The same things were measured in two ways. Each way mixes the same 9 hidden numbers, adds some noise and spreads widely along 5 directions of its own, which tell nothing about the thing.
Some things both ways: the first way, then the second way.
[-17 -10   4  19   2   2   2  -9  19  18 -16 -20   4 -15  26   9  23  15
  14 -20 -10  13   0  11  10  10]
[ 16  17  -6 -28 -18  54 -13   9   2  14   1 -10  -2  -8  21 -18 -31  11
  -4]

[-40  -4  -3 -33 -11  -1  -3  22 -18 -34  -4  21  -7 -12 -42  10  -4  -5
 -14   0  -2 -22  -2 -28   5   8]
[  9  11  13  -4  30  11  34 -22  14  15  20   8 -16 -14  -7  20  16  -4
   8]

[-17  29 -13   1  -7  17  35  14   4 -21  17  15 -38 -16  10   0 -11 -16
  -8  15  25 -34  24   4  -4  12]
[  6 -21   6  10  29 -10 -29  -8   8   8  38  -3  12 -16 -11  13   2   5
 -38]

[ 25   6  33  25   2  17  22 -27  12  15 -28 -13  -7 -51   8  32  -4  -2
  18   9  31 -14   6  20  11  12]
[-13 -13  35 -18   8  17 -11  -4  43  33  18   7 -27  -5  -7   3   1  21
 -26]

[  6  39   0  32  -4   1   0  -3  21  -3 -16  -1  13 -12  28  18  -5  36
  29 -13   8  32  -5   2  59   1]
[-11 -45 -35 -57  17  15   2  13   8   8  15  12  62   5  38 -50 -15 -38
  23]

[ 29   2   7  40  18  15 -19 -15  45  22 -22 -30   5 -10  29   6  23  11
   8 -35 -15  26 -12  16  11 -18]
[  6 -14 -17  19  19 -27  -1 -15 -19  16 -11   7  33   4   3  -6   6  -6
  55]

[  4 -47   3  26 -17  22   2  -9  -5  45  19 -38  -8 -32  22  14  11  22
 -28 -12 -33  -1  -4  16  21   9]
[  7   7  58  20 -19  26  11 -22 -14   1 -11 -14 -19  -5  -2 -25  32  19
  15]

[-15 -32  18   1  19  -8 -11   6  15  25 -23   0  32   3 -12   7  15   7
  14  -2  -6  10  -1   9  -6   5]
[  2   0 -20  31   2   9  20  -6 -17   7  13  16  -3   1 -11   5 -18 -12
  17]

[ 18  -1  20  40   6  15 -24  -2  36  21 -51 -35 -14 -15   6  16  19  16
  19 -12 -21  -6 -26  15 -15 -24]
[  4  -8 -17 -29  12  27   1  36  45  75  19 -23 -26 -11   0   3  11  27
  22]

[ -8  -4  16  31   5  11  18 -39  24  12  -1   2 -31 -26  38  21  17   4
   6 -17   5   2   5   4   7  23]
[  8 -28  -4  -2  31 -14  13  21  31  29  18  18   5 -21 -10   5   6  -7
 -36]

[-27 -18  -3  10  13 -11  -2  -7  13   8 -20  -8  35 -22  13  14  21 -21
  16 -19  16   4  32   7 -14   2]
[ 14 -11  -7   2  11  27 -18  -3 -22  19  15  -8  25 -17 -27  17  15 -17
   5]

[  0   2  -9 -16 -23   9  13  -5 -16 -34  46  13 -34 -28   4  -6 -23 -17
 -32   0  16 -27  18  -5  23   5]
[ 14   6   8  14  24 -11 -10 -51   7 -47 -27  30  24  25  19  -9 -21  -2
 -10]

[  4  13  -5  -5   1  21  27  34  -2  13   0   4  15  -6 -22   5 -15   3
  -2  27  12 -11   9   7  23   3]
[  7   9  24  46 -13  19  -3 -31 -23 -28  19  -4 -19  21   5 -18 -22  23
 -12]

[-10  -3   0 -20 -19   2  -8   4 -10 -19  50  20 -37   6  -3 -10 -17  20
 -35  -3 -19  -1 -17 -17  41   1]
[ 22  12   6  12   9 -10 -11 -33  -2 -45 -50  37  33  -2  17 -19 -25 -15
 -27]

[ -3 -17  -1   7  13   5  -7  -8  25  12 -13   4 -13  24  -5 -16  17 -23
  -1  -9 -20  -9   0  -9 -18 -25]
[  9  -4 -22 -13   5  20 -50  20  -6   9 -28 -15   8  16   7  10 -40   4
 -18]

[-30 -11 -27   7   9  15  -1  -5  25 -23  13  39 -17 -25  24  12  28  -4
 -10 -15  -4   4   8 -13  11  17]
[  8  -5 -16   8  19 -20   2   2 -37   6  -4   5  17 -18 -14   8   3 -30
   7]

[-18  -1  13 -39   1 -19  17  15  -6   1   5 -12  12  16 -18 -30 -10 -24
  13  17  17 -20  15  16  -9  -9]
[  8  -6 -28 -27  13  43 -40   9  27  17   9   8  31  -8  14  21 -52  -1
 -35]

[-24  32  11  -1   9  -5  -2 -22  21 -34 -12  30 -23 -20   7  27   6   8
  15 -18  19  15  -8 -20  26  13]
[ 21  17  11  36  40 -46  49 -15   7  16  38  11 -39 -35 -17  18  26   6
 -12]

[ 10   8   5 -12   0  -2 -13  13   7 -13   8  -6   7   9  -9 -17 -10   6
  -6 -15  -5   9  -8   3  23 -12]
[ 27 -14 -32  16  36  -1  13  -7  26   2 -21  32  46   0  -2  15  -8 -18
  -4]

[  3   7 -21 -10  -8  13   5  10  16 -34  47 -15 -21 -28  43 -24   5   6
 -23 -28   2   4   6  26  24  17]
[ 63  25 -43  71  36 -12  50 -22  26  -9 -10  34  19  -1   2  18 -16  10
  -3]

[-10 -17   2  10 -17  -4   1 -11   0 -11 -13  -2 -11  -1   3 -15   3  -5
   7 -19 -15 -16   6 -11   6  -3]
[-10   9   3 -66 -13  76 -53   5  15  -9 -40 -19  -3  34  39 -11 -58   7
 -20]

[ 29  53   4  23  12  16  18  -2  25 -35 -48 -16  29 -43   7  18  -1 -15
  25 -43  42   9  20   6  18   9]
[ 28  16  17  12  32  24  12 -38  25  10  23  -2 -16  12 -10  37   8  31
  -2]

[ -7  17 -24   4 -13  11  -7 -16  19 -48 -14  16 -10 -49  21  13  17   1
  16 -19   6   7  -2 -15  46  -2]
[ -1  11  10 -22  13   2   5 -14 -10  10 -23  -9  -3  -7  17  -5   8  -5
  40]

[  8 -24   5 -28  17  17  -2  -6  14  -1   8  39   3   0 -32   0   7  -1
 -15   5 -14  15 -21 -21  38   1]
[ -9  -9  -2 -27  19 -14  12  13  -8  13 -28  27   5  -1   5  12 -29 -25
  -2]

[-27 -43  16  -7  -5 -26 -16 -54  18  13   8  -7 -15 -31  46  -1  33  -3
  26   1  -1   4   0  20  11  -3]
[  8   3  -9   3   4  -1   4  39  19  52 -14   1 -12 -52 -15  11   7  -7
 -16]

Other things, the second way, with their names:
<347>: [  3  -6  21  44  12   5 -14  -3  37  11 -41  10  -7   1 -14  31 -13  21
 -31]
<372>: [  5  30  23 -27   3  22 -25 -25  -1   7 -23  15  -5 -22  -6  24 -17  -4
 -11]
<91>: [-14 -16  -4 -15  22   5  -2 -12 -22  10  23  -4  25   8  24  13 -31  -4
  24]
<314>: [ 18 -21  -2  21  14  23  26   8  34  19  36 -10 -17   4 -17 -16  31  12
 -16]
<218>: [ -4 -44 -16 -13  33   1   9  22  25  15   0   1  34 -10   1  -5  13 -28
 -16]
<47>: [ 19  12 -39  41  13  -7  30   2  11   5  20  17 -12  -5  12  -2 -39   6
  -9]
<474>: [ 37   7 -19 -10  21  56  14  -7  26   0  15  13  12   0 -16  21  -6  -9
 -33]
<55>: [ -9 -15 -23 -11  10 -14 -15 -16 -33 -14 -41  18  47  33  34 -21 -41 -20
  47]
<307>: [ 21  13 -29  40   0   0 -29 -18 -47 -16 -10   3  22  13  -4   5 -37  -4
   7]
<162>: [ 34 -32  10 -13  23   1  31  22  24  19 -36  30  44 -39 -34 -11  61 -46
 -23]
<486>: [ 22  13   1 -22  25   3  13 -45 -10 -18  17  36  12  14  -4   3  -8 -14
   0]
<301>: [ 12  25  17  63  -6  -3 -11 -25 -19 -11 -53   6 -33  23 -31  24  -6  14
   5]
<390>: [-19  -3   5  45   7 -41 -40 -30 -24 -16   8   6   4   6  21  -6 -49  15
  -8]
<289>: [ 49 -18 -32  -6  32  47   3  27  51  27  -9   3  28 -17 -35  26  28 -16
 -43]
<400>: [ -4   6  21  -1   4   5   0   1 -25  20  14 -15 -14 -19  -2  10  -2   2
   2]
<225>: [ 37  34 -36  31  11  14  30  15  18  30  -4   1 -31 -18  -5  17 -14  14
   4]
<302>: [ 12   2  22  -4  23  10  -4 -10  -5   0   2   7  -1 -10 -17  32  -4  -7
 -34]
<313>: [ 12  -8  10 -32  23  33  28  20  25  11  44 -21 -39   2   5  -6   5   8
 -44]
<497>: [  9 -25 -27  13   7   4   0  20   3 -12 -39  11  25  22  13 -24 -26 -17
 -18]
<355>: [  7   7  -1 -42   2  52 -33  21 -18  35 -17 -25   2 -23 -24  35   5 -17
  -4]
<143>: [ -3 -21   1  -2   7  -1 -20 -11  -4 -16  -7   6  10  27  12 -26 -15  -4
  -9]
<357>: [-24 -53 -37 -64   5  22 -60  24   6  29  -9  10  75   8  29 -25 -44 -25
  15]
<10>: [ 14 -21   1  21  33 -31 -12   2  23  17   6  -3   5 -14  -8  -1  27   5
 -17]
<119>: [  0 -17  -4  23   9 -35  11  -2 -15  -5 -22  32  18  -3  -2 -19  -9 -25
   1]
<308>: [  5 -11   0 -62  15  53  12   4  22 -15 -32  24  26  27  26   0 -43 -22
 -31]
<436>: [ 24 -16 -15  36  -9  42 -14  20   8  -2 -51  10  33   0 -23   5 -12 -16
 -31]
<159>: [  4 -35   7 -29  27  28  52  20  32   0 -35  17  18  16   5  -8  11 -32
 -14]
<456>: [ 17 -24 -16 -12  35  10 -22  17  -1  29  24 -20  19 -21 -35  26  35 -21
 -22]
<44>: [ 18  32   1 -21  26 -17 -14 -33   1  15   3  14 -11 -13   0  18  -5   8
  12]
<290>: [ 13 -10  18   2  41 -19  -9  23  19  66 -22 -21 -18 -47 -58  54  76  -7
   3]
<101>: [-24 -31  -2 -55  12  41 -18  12   3  33   9 -12  35 -12   4   2   3 -28
  14]
<200>: [  0  25  21  17  -3  -5  27 -15 -31   0  13  -4 -48   6   6  -6 -13  14
  15]
<201>: [ 19  -7  -3  30  41  -6   2   3  19   8  10   0 -14   4 -26  46  -5   8
 -49]
<158>: [  5 -10  10 -28  -3  21  -7  24   9  29 -18   7  -2 -30 -22  -9  19 -22
 -21]
<378>: [ 11   4   0   4   4   9  23   6  -9 -10  -7  -6 -21  25  22 -22 -22   9
  -3]
<303>: [ 16  12 -38 -48   4  75   5  11  37  -7  17  20   8  20  38  -2 -86   1
 -43]
<298>: [  6 -27   8  43  28 -24   3   3   4  15 -14  -9  -1   2 -24  11  33   2
   3]
<40>: [  5  -9  -3  -9  29  -1  12  24   7  43  34 -15 -27 -27 -24  23  26  -4
 -11]
<320>: [  2   9 -18  17  26  -5  32 -18  11  -9 -20  36  -3  16  13  20 -44  -9
   6]
<252>: [ 17  -7 -21 -34  29  10 -47 -21 -10  -6  -6  22  67 -27 -16  19   0 -43
 -15]

Some of these things the first way, each followed by its name:
[  1   7   0  31   9  10 -45 -13  40 -30 -52  14 -26  -8  -5  18  26   6
   9 -41 -29   4 -29 -32  -4 -27] | <290>
[-15 -18   2  -4  -1  10  20 -20  -4  -6  -7  19  14 -12 -14   8   8  -8
  -8 -32  -6  12  10 -32  34  24] | <308>
[ 11  21  11   8  11 -25 -31  15  16 -13   1  -3  30  24   1 -12 -19   5
  10 -23  16  19   7   8   9 -26] | <456>
[-43   4  12  11  12 -21  -3  -8   4 -13 -47   3  32  -9 -10  27  14 -11
  23 -43  16  10  22 -22 -11  15] | <474>
[-21 -14  13 -12   9 -12 -22   6   6   1  -3  13  -4  17 -25   2   1  -1
  -5   0  -9  -5  -8 -13  -8 -16] | <40>
[ -2  -3 -12  10   4  21  20  -6  22  -3   9   4  -4 -30  29   3  18   6
   0 -12   1   9   6  11  29  24] | <400>
[  3 -17 -13 -18 -10   3 -22  20  16 -33  43  -2 -17 -35  30 -22   5  15
 -14   3   1 -12  -5  37  12   6] | <225>
[-46  -4  -8  -5   3 -10 -14   8   0 -31  11  21 -17  -2  -5  10   5 -10
 -21 -25   2 -12  14 -21 -19   8] | <252>
[  1  -8 -15 -13 -15  -8 -16  22  -8 -27  36  -8  11 -25  10 -14 -16  -7
 -16  -3  16 -15  22  19  12  -9] | <289>
[-11  -6 -20  -9   6  35  20   8  12 -13   2  34  -8 -41 -10  22  14  -3
 -12  15   4  -8   0 -11  26  19] | <200>
[-26 -63  12  -4  -5  -1 -27  -9  -9  25  22  11 -17 -19 -11  22  10   8
 -29  14 -24 -16  -9  -6  -5  -2] | <158>
[ 13   1  22   1   8   0 -14  -2  16 -20  -8   0   8 -24   3   7  -1  19
   3 -27   8  15 -10   8  22  18] | <372>
[-11  -7  14   6  15  -5  14 -34  14  -3 -10  10  14 -13  11  10  14 -18
   7 -38  16  18  20 -11  10  21] | <302>
[ 15   7  20  -4  16  -2   8  12  18  22  -9 -23  29  39  -7 -30  -4  11
   8 -26 -13  28  -8  10  21   0] | <91>
[ -2 -31  14  11  -1 -28 -10 -59  14  27   6  -5  14   1  36 -11  13 -16
  26 -12   2  22  16   5  28 -23] | <497>
[  2 -28  -3 -13  -3   6   5 -16   0  17  31   5   1  -5   1  -7   1 -10
 -18   4  -8   5   4  -2  32 -11] | <378>
[ 20 -25  -3  12  20   6  -4   3  31  19  34 -15  15  -6  39 -20  11  -6
 -15 -17   6  13  18  42  -5   3] | <307>
[-13 -10 -26 -12  -3  13   2  28   7  -2 -19  15  21  -1 -24  -7  10  -4
  13  21 -16  -8  -1 -11  23 -19] | <436>
[-22 -40  17 -34  -1 -17   3 -31  -5 -12  11  11   2 -14  -4 -16  11 -26
   2 -12   6  -8  13  -4   5  12] | <320>
[  0  17  -6   5  -9   4  -2  33   8 -18 -21   2  23  -5  -8  -6  -9  26
  19  -2  -3   4  -6   1  35   4] | <101>
